The rows of a group lie close to one hidden flat surface of 10 dimensions, which may be shifted away from zero. Surfaces can cross.
(in the rows, 128 means zero)
Some rows, each with its group after it:
[157 144 128 132 167 180 115 118 116 117 107 149  88 188 119] | (4)
[127 132 112 102 132 164 153 100 109 152 148 138  69 139 128] | (1)
[130 176  98 118 130 134 118 224  79 114 141 123 131 155  90] | (4)
[154 115 140 110 179 118 165  58 160  92 125 123 105 124 136] | (0)
[131 169 130 128  97 178 108  97 167  90 148 143 160 112 103] | (4)
[175 142  92 128 129 152 122 180  95 136 146 101 100 125 171] | (2)
[100 150 127 165 161 178 117 176 116 129  93 143 140 190 146] | (2)
[131  81  82 109 197 170 155  69 119 162 130 183  69  69 128] | (1)
[155 114 100 124 168 140 154 105 120 122  96 124 138 146 151] | (0)
[144 122  76 156 101 172 133  58 132 152 105 120  33 132 134] | (3)
[ 99  93 105 121  68  97 152  98 113 136  59 146 113 147  71] | (1)
[139 140 114 167 133 161 126 119 153 111 112 105 142 137 174] | (3)
[ 92 106 109 154 130 126 171 158 105 187  60 117 141  97 167] | (0)
[ 67 142 101 166  93 133 159 117 135 169 146  84 114 104 171] | (0)
[173 127 171 115 138 104  96 139 105 183  90 127 170 118 137] | (4)
[152 111 116 163 155 142  58 153 160  61 143 160 227 142 149] | (3)
[152 129 120 133 112  91 111 147 132 106 103 117 146 115  99] | (3)
[152 138 125 139  74 138  96 121 144 142 109 145 104  61  89] | (4)
[140 153 146 109 132  68 135 179 105 146 156  82 174  98 138] | (4)
[159 118 148 107  97 173 144 172 141  68 157 126 100 120 192] | (2)
[114 145 100 124 170 137 117 167 108 112 125 161 153 129  70] | (2)
[152 146 157  96 137 136 153 139 108 142  99 125 103 147 119] | (3)
[ 84 127 160  97 112 146 147 111 114 143 131 153 174 184 116] | (4)
[174 162 152  75 137 119 120 130 115 126 198 118  98 115 108] | (1)
[117  87 123 156 131  96  88  86 154 121 145 146 122 125 110] | (2)
[120 161 125 134 121 187 119 134 117 150 129 138 131 156 135] | (2)
[146 145 120 124 102 158 117 139 109 147 122 125 129 146 135] | (2)
[163 116  66 175 117 135  94 138 125 139  96 118  90  91 131] | (3)
[122 109  88 134 146  88 142 158 136  80 170 105 167 100 150] | (1)
[104 108 130 161 102 148 108  69 157 179 102 149 177  81 147] | (0)
[ 82 112 119 115 125 130 203 142 133 103 110 115 167 116 160] | (0)
[ 52 109  33 129  74 102 174 126 118  98 174 113 128 116 103] | (1)
[115 142 139 174 130 153  87 138 158 114  94 155 172 133 112] | (3)
[161 145 125 129 118 181  99 137 115 136 142 134  96 159 144] | (2)
[ 87  86 148 150 179 141 138 167 150  81  86 178 166 148 140] | (1)
[ 77 104 161 114 187 166 159 171 115 143 142 170 122 124 165] | (1)
[125 166  87 128 111 155 135 167  95 115 114 118 114 179 101] | (2)
[ 88 102 113 139 110  85 152 120 136 143 139 105 146  87 150] | (0)
[121 111 123 186 112 124 115 117 141 157  98 106  30 136 156] | (1)
[124 139 104 180 100 163 119  73 156 132  77 122  90 140 118] | (3)
[125 180 123 161  71 126 172  40 180 105 111  49 100 122 137] | (3)
[152 155 136 140  95 111 100 142 163  73 132 114 166  88 106] | (3)
[119 114 158 125 136 101 105 103 152  97 168 133 126 160 118] | (0)
[ 77 108 135 150 115 106 113  84 155 124  92 161 178 153  76] | (2)
[151 117 134 146 113 134  95  94 140 139 106 144  52 133 103] | (1)
[192 129  95  94 174 120 183 147 117  55 133  98  80 131 143] | (1)
[155 166 163 108 174 136 105 118 130 121 155 137 109 147  96] | (4)
[123 123 153 151 175 129 115  91 132 153 104 134 120 179 136] | (0)
[143 127 150 142 187 164  87 126 131 140 130 164 105 158 135] | (2)
[165 115 109 116 140 102 146  52 136 141 132  94 132 120 150] | (0)
[ 64 101 162 170 130  81 125 144 136 181 106 126 107 108 138] | (0)
[146 140 119 108  83 141 149  91 102 169  92 103 124 156 135] | (4)
[129 139 126 133 147 152 156 178 118 111 111 115 104 131 155] | (3)
[ 86 114 166 149 139 102 128 163 135 123 106 138 123 145 126] | (1)
[ 58 101 138 163  76 118 140 217 113 158  89 124 181 121 173] | (0)
[150 166  99 172 145 197  88 120 182  58 151 146 109 112 122] | (4)
[129 145 140 128 135 157 136 201  93 134 117 121  60 187 146] | (2)
[177 148 111 106  60 146  80 104 106 153 134 138 133 144  85] | (4)
[150 160  89 198 120 180 102 111 206  61 141 116 116  43 149] | (4)
[ 84 133 128 190 127 173 128 129 153 131  77 130 146 156 163] | (3)

New rows, each followed by its group:
[107 121 119 130 134 148 117 112 111 159 103 173  68 147  70] | (3)
[138 129 118 138 138 139 118 102 125 131 104 138 109 157 106] | (3)
[105 116 124 138  96 105 130 104 115 173  93 129 107 123  99] | (3)
[113 148  91 169 190 158  99 152 119 118 131 147 105 182 108] | (2)
[178 234 169 107 159 207 117 135 120 130  66 146 139 154  64] | (4)
[159 125 208 126 137 130  76 171 132 152 156 142 105 109 160] | (1)
[102 148 148 126 126 156 151  64 138 131  96 141  92 187  95] | (3)
[164 178 129 125 160 133  86 135 123 125 166 124 104 134  90] | (4)
[122 156 160  97 146 104 135 152  94 165 138 121 148 154 105] | (4)
[150 114 138 130  75  92  88 158 132 110 151 115 142 110 134] | (1)
[156 174 102 148  87 174  69 102 116 176  97 140 150 136  82] | (4)
[110 115 111 180 131 119  98 116 158 118 133 130 103 128 133] | (1)
[135 105 131 144 137  97  70 118 129 121 100 166 123 165  63] | (2)
[129 117 136 140 140  94 160 152 138  87 147  81  82 150 175] | (0)
[131 125  99 116 150 137 158  99 127 104 165 106 101 158 159] | (3)
[136 110  99 184 123 114 111 125 147 119 120  89 146 140 186] | (1)
[119 160 119 161 177 127 125 104 142 137 169  95  37 141 132] | (1)
[113 119  98 155  72 131 103 108 140 143 153 114 146 117 148] | (2)
[137  96 136 135 104 122 108  94 139 124  95 138 178 167 143] | (3)
[124 190  89 219 136 165 121  99 174 133  93  72 120 101 162] | (3)
[110 139  87 144 130 130 107 132 123 113 132 144 135 153  79] | (2)
[ 82  99 102 149 102  67 148 125 127 138 101 117  90 109  91] | (1)
[ 91 136 116 131 133 121 147 131 118 144 160 103 132 143 148] | (1)
[136 108  70 163 162 167 117 114 122 112 100 148  67 173 116] | (3)
[128 130 118 145 128 144  69  91 131 141 162 143 145 185 114] | (0)
[126 113 102 169  95 168  72 134 144 127 138 159 151 117 137] | (0)
[173 122 134  85 144 122 123  47 106 165 146 127 118 161 118] | (3)
[166 126 114 119 119 131 131  92 159  40 146 115 133 169 130] | (3)
[123 191 131 167 153 117 102 102 155 107 178  77 115 194 126] | (1)
[ 90 146  89 119 147 103 201 101 104 141 125  89  64 158 108] | (1)
[ 74 131 130 153 167 132 113 128 139 146 186 137 119 113 137] | (1)
[148 112 124 115 149 131  98 126 112 138 145 155 139 132 118] | (3)
[114 115 127 123 152 134 130 132 129 125 155 147 103 111 130] | (1)
[125 150  96 147 143 160  96 192  91 161 128 140 146 135 125] | (2)
[154 130 172 173 150 119  73 136 156 138 132 118  56 124 152] | (1)
[106 120  64 159  87 129 104 140 136 118 193 119 112  92 137] | (0)
[132 160 159 101 146 127 118 157 131  76 177 133 154 166 113] | (1)
[153 101 104 137 110 130  99 135 124 120 100 153 108 128 105] | (3)
[172  80 130 114  82  80 118 120 119 136  70 130 143 103 114] | (1)
[151 149 162 139 117 132  80 124 138 141 156 117 110 146 136] | (1)
[ 90 111  96 151  89  85 110 134 141 118 161 119 144 107 110] | (1)
[135 138 147 144 142 177 106  93 153 126 138 139 177 144 165] | (3)
[111  97 152 118  69 128 131 122 112 203 128 133 133  81 164] | (3)
[144 181 154  97 126 146 106 162 112 127 128 144 160 135  75] | (4)
[ 94 129 158  91 130  66 205 102 126 124 142  77 147 148 146] | (0)
[ 75 167 111 180 127 133 130  83 140 193  90 115  86 114  89] | (3)
[ 83 113 136 109 109 101 143 110  99 204 104 142 166 116 103] | (0)
[ 47 106 122 147  96  89 160 162 117 156 134 106 183 126 159] | (0)
[101 158  96 119 141  77 175  98 112 149 154  73  76 135  99] | (1)
[168 106 101 121 127 118 115 132 130 102 160 118 145  91 155] | (1)
[ 90 104 143 152 129 142 109  87 152 129 115 154 189 183 142] | (3)
[118 109 110 124  87 156 126 184 132  76 173 143  87 129 148] | (1)
[101 135 157 123 126 134 123 124 107 188 132 136  87 146 122] | (2)
[150  99  94 117 170 115  92 137  91 173 180 144 144 101 146] | (3)
[170 161 193  96 129 121 126 115 159 108 137 117 187  89 137] | (4)
[148 113 141 137 159 176  98 129 121 128  97 171 154 175 139] | (3)
[112 163 171 108  77 124 160 156 139  98  84 121  91 117  76] | (3)
[ 94 124 105 122 110  79 136 159 132  82 168 120 138 114  96] | (1)
[145 128  78 151 156 116 114 116 106 168 118 121  85 119 105] | (3)
[105 137 123 116 158 151 161 142 111 149 183 113  97 136 173] | (1)
[202 108 100 115  98 122 111 166 103  87 131  99 150 171 174] | (0)
[115 144  72 147  64 165 132 117 150  85 158 102 197 137 167] | (4)
[108  74 106 146  95  98 118  88 130 133  90 139 140 171 111] | (3)
[171 126  74 185 163 135  97  98 121 152  54 115 111 168 131] | (3)
